All groups share one centre, and each spreads out both ways along 11 directions, with some noise.
In the rows, zero is written as 128.
Known rows, each followed by its group:
[131 201 117 131 131 109 108  98 163 141 145  96 147 126 162 129 121 122
 109 154] => biki
[119 115 163 154 123 115 115 138 155 144  77 105 197 127 147 134  90  94
 105 137] => biki
[114 135 104 104 131 136 123 130 157 106 145 136 155 126 125 184 131 161
 107 127] => biki
[146 183  91 116 135 170 126  97 149 155 165 156 130 151  90 161 139 113
 123 147] => biki
[118 130 140 123 142 155 136 119 130 109 148 109 117 105 122 102  83 132
 152 158] => zudi
[136 124 116 122 119 123  85 104 149 147 121 128 144 121 128 122 133 136
 114 131] => Sodis
[120  90 166 117  89 152 140 123 103 150  70 166  93 100  96 124  67 126
 149 135] => Tubat
[116 112 109  78 128  77 172 139 171 166  56 115  63  91  95 112 105 102
 108 168] => biki
[133  93 121  94 100 154 123 148 125 115  96 148  92 116  67 126 109 124
  91 133] => biki
[118 125 108 121 181 209 150 123 107  74 134 115 153 117  52 135 126  77
  99 126] => zudi
[186  95 142 142 140 141  70  86 122 105 159 175 150 138 126 147  78 188
 114 107] => Tubat
[176  82 143 136 127 107  82 166 130 116 103 139 159 175  99 131 111 107
  73 103] => lera
[155 150 154 101 137 153 131 124 133 126 107 129 113 128  88 151  58 119
 120 164] => zudi
[114  34 118 121 160 112 146 138 134 106  86 162 175 134  64 125  88  90
  86 105] => zudi
[162 135 145 107 153 161 122 127 105 116 109 145 106 144  95 162 106 129
 129 141] => Sodis
[118 142  88  99 106 151 105 116 120 124 147 140 114 129 116 126 156 142
 121 135] => biki
[180 111 123 161 142 116  69 113 148 147 122 100 157 145 126  67  96  88
  83 132] => lera
[107  92 128 108 150 158 109 137  95 127 108 110 150 112 163 133 155 156
 170 140] => Tubat
[128 145 136 135 100 137 136 135 169 157 113 142 139 129 108 155  90 115
 113 155] => Sodis
[111  89 161 147 101 107 132 124 132 164  94 146 106 106 108 126 126 129
 162 140] => lera
[117 107 113 115 132 137 145 132 142 139 109 138 113 125  92 134 124 118
 133 136] => biki
[140  81 105 137 147 115 124 115 139  86 187 115 123 129 122  69  84 141
 111 106] => lera
[ 37 106 171 126 106  69 150 120 105 144 108 134  86  97  78 122 133  97
 203 176] => zudi
[130 129 118 151 134 161 110  95 109 120 128 170 145 127  72 180 173 123
 115  99] => zudi
[151  86 112  74 157 151 103 138 103 107 132 142  92 141  95 128 130 157
 142 137] => Sodis
[113 138 149  79 168 118 159 165  57  93 111 123 114 155 118 120 124 104
 149 134] => Tubat
[141 160 162 156 146 122 119 117 116 134 152 104 119 136 147 127 139 126
 175 140] => Sodis
[182 148 182 169 126 167  57 103  64 133  78 105 171 111 175  75  89  97
 118  97] => lera
[130 121 148  68  74  93 121 141 106 173  64 219 122 165 111 162  60 131
  96 127] => Tubat
[158  83 147 147 124 142  73 140  94 167  84 156 171 159 136 122 126 124
 138 109] => biki
[104 118  95  79 128 111  94 138 133 118 127 114 147 124 172 136 144 165
 108 140] => biki
[122 180 117 100 107 150 108 105 131 176 108 164 137 128 132 196 145 154
 136 152] => Tubat
[129  95 157 100 117 144  76 135 132 189  43 144 212 139 181 173  61 152
 131 163] => Sodis
[112 136 170 134 121  70 113 138 116 131 131 103 120 131 154 105 116 130
 162 146] => zudi
[157 110 125 121 167 133 136 131 132 109 130 112 114 126 116 132 123 140
 128 130] => Tubat
[133 106 102 116 168 197  72 117 159 130 127 111 186 146  44 145  74  79
  89 201] => lera
[146 142 157 100 152 143  75 159 116 143 121  84 144 159 130 124 108 120
 172 183] => Sodis
[105 150 135 117 123 160  98 129  87 119 109  98 121 105 131 105 148 113
 147 143] => biki
[106  94 152 144 101 158 124 129 139 147 109 131 165 105 122 122  68 120
 137 152] => Sodis
[100 126  88  67 160 157 157 145  99 113  78 131 122 126  93 143 154  93
 103 138] => Sodis
[161 108 202 157 105 136 112 124 108 120  84 159 179 127 156 164  60 160
 118  93] => lera
[182  80  77 124 108 222 103 125 139 111 135 143 120 119 109  98 108 142
  71  97] => zudi
[149 175 152 145 118 153 101 115 138 139 121 107 156 122 141 136 114 118
 122 138] => zudi
[112 148 169 162 107 110 124 126 143 146 117 136 157 128 134 186 153 134
 145 128] => lera
[140 131 144  96 181 141 104 133  85 143  80 117 142 140 137 152 127 126
 160 159] => lera
[119 105 116  87 145 123 105 127 122 127 139 146 146 140 160 158 120 191
 146 141] => zudi
[111 128 118  79 118 212  71 113  63 118 112 149 131 109 131 159 151 177
 160 150] => biki
[150 109 126 101 122 133  54 125 102 116 123 126 159 137 182 114  90 170
 108 128] => biki
[ 94 108  93  75 143 192 122 105 136 151  98 123 164  90 135 117  38 136
 135 177] => lera
[128 133 124 181  98  97 122  87 154 148 148 119  94  94 108  76 142 105
 131 116] => Sodis
[126 145 159 160 103 147 111 130 119 151  94  98 109 105  80  91 130  58
 133 152] => Sodis
[126 114 140 118  88 154 127 128 114 129 107 172 114 126 105 158 114 153
 131 117] => Tubat
[ 97 106 119 146 119  91 147 101 168 135 173 121 148 111 159 100 100 152
 143 128] => Tubat
[164 163 133 105 133 140 118 108 131 188  69 144 106 122 117 153 110 125
 129 159] => zudi
[ 85  94 107 118  97  91 158 162 154 166  99 130 149 138 164 110 133 120
 124 132] => Sodis
[116 117 124 112  92 154 105  99 109 162 109 178 100 114 116 145 124 158
 158 136] => Tubat
[163  78 101 140 116 161  95 120 153 128 126 142 175 132 151 111  95 151
  81  93] => zudi
[172 177 158 121 148 181 107 119  79 103 102 122 131 128 125 148 112 113
 113 112] => lera
[137 120 133 159 108 154  78 119 104 125 129 130 122 120  92 106 164 102
 126 120] => Tubat
[ 90 129  71 126 123 115 112 110 195 162 147 101 176 112 162 119 143 131
 114 155] => Tubat
[134 142 158 126  98 129 109 164 113 101 134  99  97 140 105  99 118 104
 127 144] => zudi
[137 135  87  92 143 150 109 145 179 138 117 120 162 156  74 139 101  83
  57 171] => lera
[144 158 128 118 146 144 105 125 136 146 107 102 158 133 155 136 110 115
 116 142] => zudi
[ 80  63 114  96 155 124 137 146 134 148 107 123 137 121 102 126 115 127
 164 177] => lera
[104 114 111 118 106 139 104 116 138 134 133 128 157 108 145 116 107 147
 125 141] => biki
[139 102 101  75 135 129 115 119 127 167  60 176 149 138 144 178 120 161
  96 123] => Sodis
[118 180 123 112 139 126 152 171 151 135 147  83 128 168 118 136 146  90
 133 165] => Sodis
[106 130 109  84 147 157 159 136 146 143  93 112  99 114  52 133 109  75
 129 190] => lera
[127  63  99 109 154 166  93 175 143 137  70  75 167 125 128 115 165 109
  97 144] => Tubat
[126 130 123 141 149 172 119 121 133 116 141  96 131 101 147 157 181 160
 156 129] => Tubat

New rows, each followed by its group:
[161 127 106 127 141 109  78  95 140 110 131 132 144 130 108 124 148 121
  67  97] => Sodis
[131 119 117 126 136 132 136 117 156 149 136 131 153 135 105 110  73 100
 115 141] => biki
[ 99  94 144 162 133 110 143 158 146  90 151 106 148 142  79 128 137  95
 126 137] => lera
[157 192 140 117 106 121  48 147  94 118 103  82 133 151 154  85 152  77
  81 132] => biki
[128 156 176 133 140  95 133 136 140 117 138  94 110 131 118 110  83 102
 140 154] => zudi
[106  90 127 123 162 150 121 132 111 127 131 112 188 136 146 103  94 121
 150 142] => biki
[ 86 118 123 164  97 159 175 115 131 113 149 150 119 103 100 133 127 121
 128 118] => Sodis
[116 148 120 118 105  81 144 167 169 184 106  97 119 149 124 104 123  82
 122 168] => Sodis
[125 110 143 120  89 132 158 150 139 206  56 146  68 111  95 106  92  84
 155 168] => Sodis
[176 154  80  69 180 189 107 109  95  86 145 106 110 133 131  85  92 123
  90 125] => lera
[109 148 122 122 100 150 138 112 165 160  97 138 134 109  86 163 125 105
 110 151] => biki
[148  84  95  90 139 116 141 104 129 152  96 165  75 108 105 110 109 144
 116 126] => Sodis
[124 129 115 109 169 134 122 114  93 113 122 127 146 124 152 145 153 145
 138 122] => Sodis
[169 127 101 162 121 168  95  96 109 131 212 173 121 166  94 104 141 135
 140  96] => biki
[111 129 116 119 129 146  98 118 115 123 101 130 176 121 140 155 153 125
 108 122] => Sodis
[147  98 150 158 104 132  52 138 119  99 158 118 169 150 124 118 142 136
 114 100] => Sodis
[125  99  86 103 129  99 115 133 165 122 160 152 147 159 128 156 137 166
 100 124] => lera
[121 123 135 126 134 132 126 116 154 129 130 134 161 126 125 155  87 146
 122 142] => lera
[113 155 147 139 137 128  92 109 154 162  83  93 217 117 154 145  86  96
 103 154] => Sodis
[112 146 106 117 113  82 130 115 180 179 115 127 158 120 186 128 115 146
 116 132] => lera
[105  94 135 141 117 135 120 113 136 133  97 136 179 105 142 125  85 126
 105 127] => Sodis
[129  73  76  78 117 158  87  88 125 127 153 193 130 127  93 124  79 178
 113 142] => Tubat
[160  99  65 132 137 199 115  91 177 163 125 122 181  95 169  95  81 142
  87 117] => zudi
[ 89 127  82  88 126 116 155 151 160 144 105 129 163 143 137 149 139 109
  87 134] => Sodis
[141 164 122 134  97 110  90 112 181 182 105 107 117 119  86 102 127  76
 102 160] => Sodis
[ 88  77 187 177 107 150 147 127 110 100 128 136 125  92  76 127  95 120
 166 131] => lera
[117 137 136 132 113 183  59 128  87 139 123 124 201 146 156 140 145 119
 140 133] => biki
[167 113 110 118 145  93 111 133 174  90 164 130 155 161 106 131  96 133
  57 103] => Sodis
[144 121 139  87 148 202  81 112  88 125  66 111 106  96  31 110  97  76
 125 166] => Sodis
[163  87 154 163 107 135 106 150 119  74 131 106 166 138 113  56  62  84
  51  79] => lera
[ 95 132 104  81 114 143 146 107 138 182  80 144 100  94 129 135 121 135
 155 163] => lera
[125 148 100 142  86 110  96 112 103 178  94  89 106  97 189   4 163  76
 120 105] => lera
[153  80 144 104  96 154  90 162  98 107 110 153 100 140 104 120 109 153
 118 123] => zudi
[144 100 141 123 194 119 121 120  75 121  79 144 149 147  89 159 165  97
 134 107] => zudi
[ 84  97 119 127 151 141  93 124  77 106 115 127 192 116 189 136 180 158
 155 106] => Sodis
[152 139 134 104 119  96 123 126 121 168  82 154  89 136 138 147 155 144
 139 124] => lera
[ 97 120 146  90 171 143 197 116 156 118  61 110  99  64  88 183  74 138
 146 183] => biki
[158  98 143 124 175 108 101 150 109 113 127 112 129 161 112 123 132 119
 120 134] => lera
[153 107 142 134 127 144  93 142 140  93 156 112 176 144 163 121  71 155
  98 119] => zudi
[143 112 157 118 116 140  96 155 122 166 100 127 130 147 127 131  95 127
 152 160] => Sodis
[ 90  51  70  72 133 108 125 164 148 121 143 147 133 154 105 133 148 158
 117 142] => lera
[137 116 131 130 116 124  93 109 176 142 178 133 157 142 148 141  80 181
 143 154] => Sodis
[120  82  91 153 131  75 127  71 160 188 119 167 147 107 151 111 143 151
 141 106] => zudi
[133 116 109 129 140 104  77  87 125 148 134 118 133 113 155 102 156 153
 140 122] => Sodis
[178  99 116 123 135 190  99 109 127 126 121 146 150 121 128 136  99 155
  97 106] => zudi
[175 127 165 157 112 126  91  99 120 135 119 148 113 119 112 130  98 144
 111 116] => biki
[148 149 146 116 107 163  90 129 139 151 106 125 112 128  75 134 105 106
 134 168] => Sodis
[175 157 165 121 151 159  84 132 122 123 119  97 121 146  73 127  88  94
 124 160] => Sodis
[132 172 128 150  91 134  87 125 145 117 144 131 192 148 159 157 156 134
  83  98] => lera
[ 84 119 116 130 114 113 136 122 155 120 157 132 152 119 142 148 138 161
 149 133] => lera
[ 94 124 114 146 126 115 135 130 112 120  93 132 162 113 138 124 176  86
  86  93] => Sodis
[149 102 158 162 168 117 115 117 132 152 107 101 107 121  71  91  98  74
 153 173] => lera
[142  90 152 143 102 128  23 118 116 155 139 121 149 129 153  98 134 169
 178 138] => Sodis
[131 145 148 118 150 145 133 141 101 101 100 104 110 116 102 144 140 109
 129 143] => biki
[ 99  87 107 126 115 153  92 136 130 139 119 128 153 123 103 108 132 115
 121 142] => lera
[110 104 130 108 110 147 120 129 131 180  74 145 132 109 126 136  95 129
 143 162] => Sodis
[119 141 124 159  99 138 114 110 151 111 150 140 168 128 111 153 133 123
  87 105] => Sodis
[ 99 127 118 128  64 124  82 135 226 180 133 105 190 128 119 116  71 112
 103 179] => Sodis
[134 107 139 144 134 122  87 100 118 154  60 119 162  98 127 104 112  90
 101 116] => Sodis
[154 143 108 130 142 146 134  89 139 146 157 181 104 132 101 204 164 183
 151 124] => biki
[111 100 108  82 200 150 160 137  97  77 145 134 154 135 161 153 108 170
 143 129] => Sodis
[112  83 171 100 127  40 124 139 107 167  67 145  93 129 113 122 107 135
 165 157] => zudi
[166  87 153 153 123 180  75 138 101  56 148 135 176 147  94 120  83 125
  75  92] => lera
[157 105 127 142 129 104 106 122 116 157 124 161 103 140 119 132 172 143
 149 103] => biki
[120 162 160 157 104 114 111 106 139 123 176 120 118 120 142 136 106 156
 161 144] => zudi
[ 94 110 111  93 156 186 170 117 132  95 143 146 139 105 102 156  61 149
 139 157] => Sodis
[118 100 138 122 157 161 127 136  74  74 141 111 132 123 130 106 118 135
 146 115] => lera
[ 95 162 117 119 173 147 132 103 129  99 171  94 159 125 102 108  89  81
 127 170] => Tubat
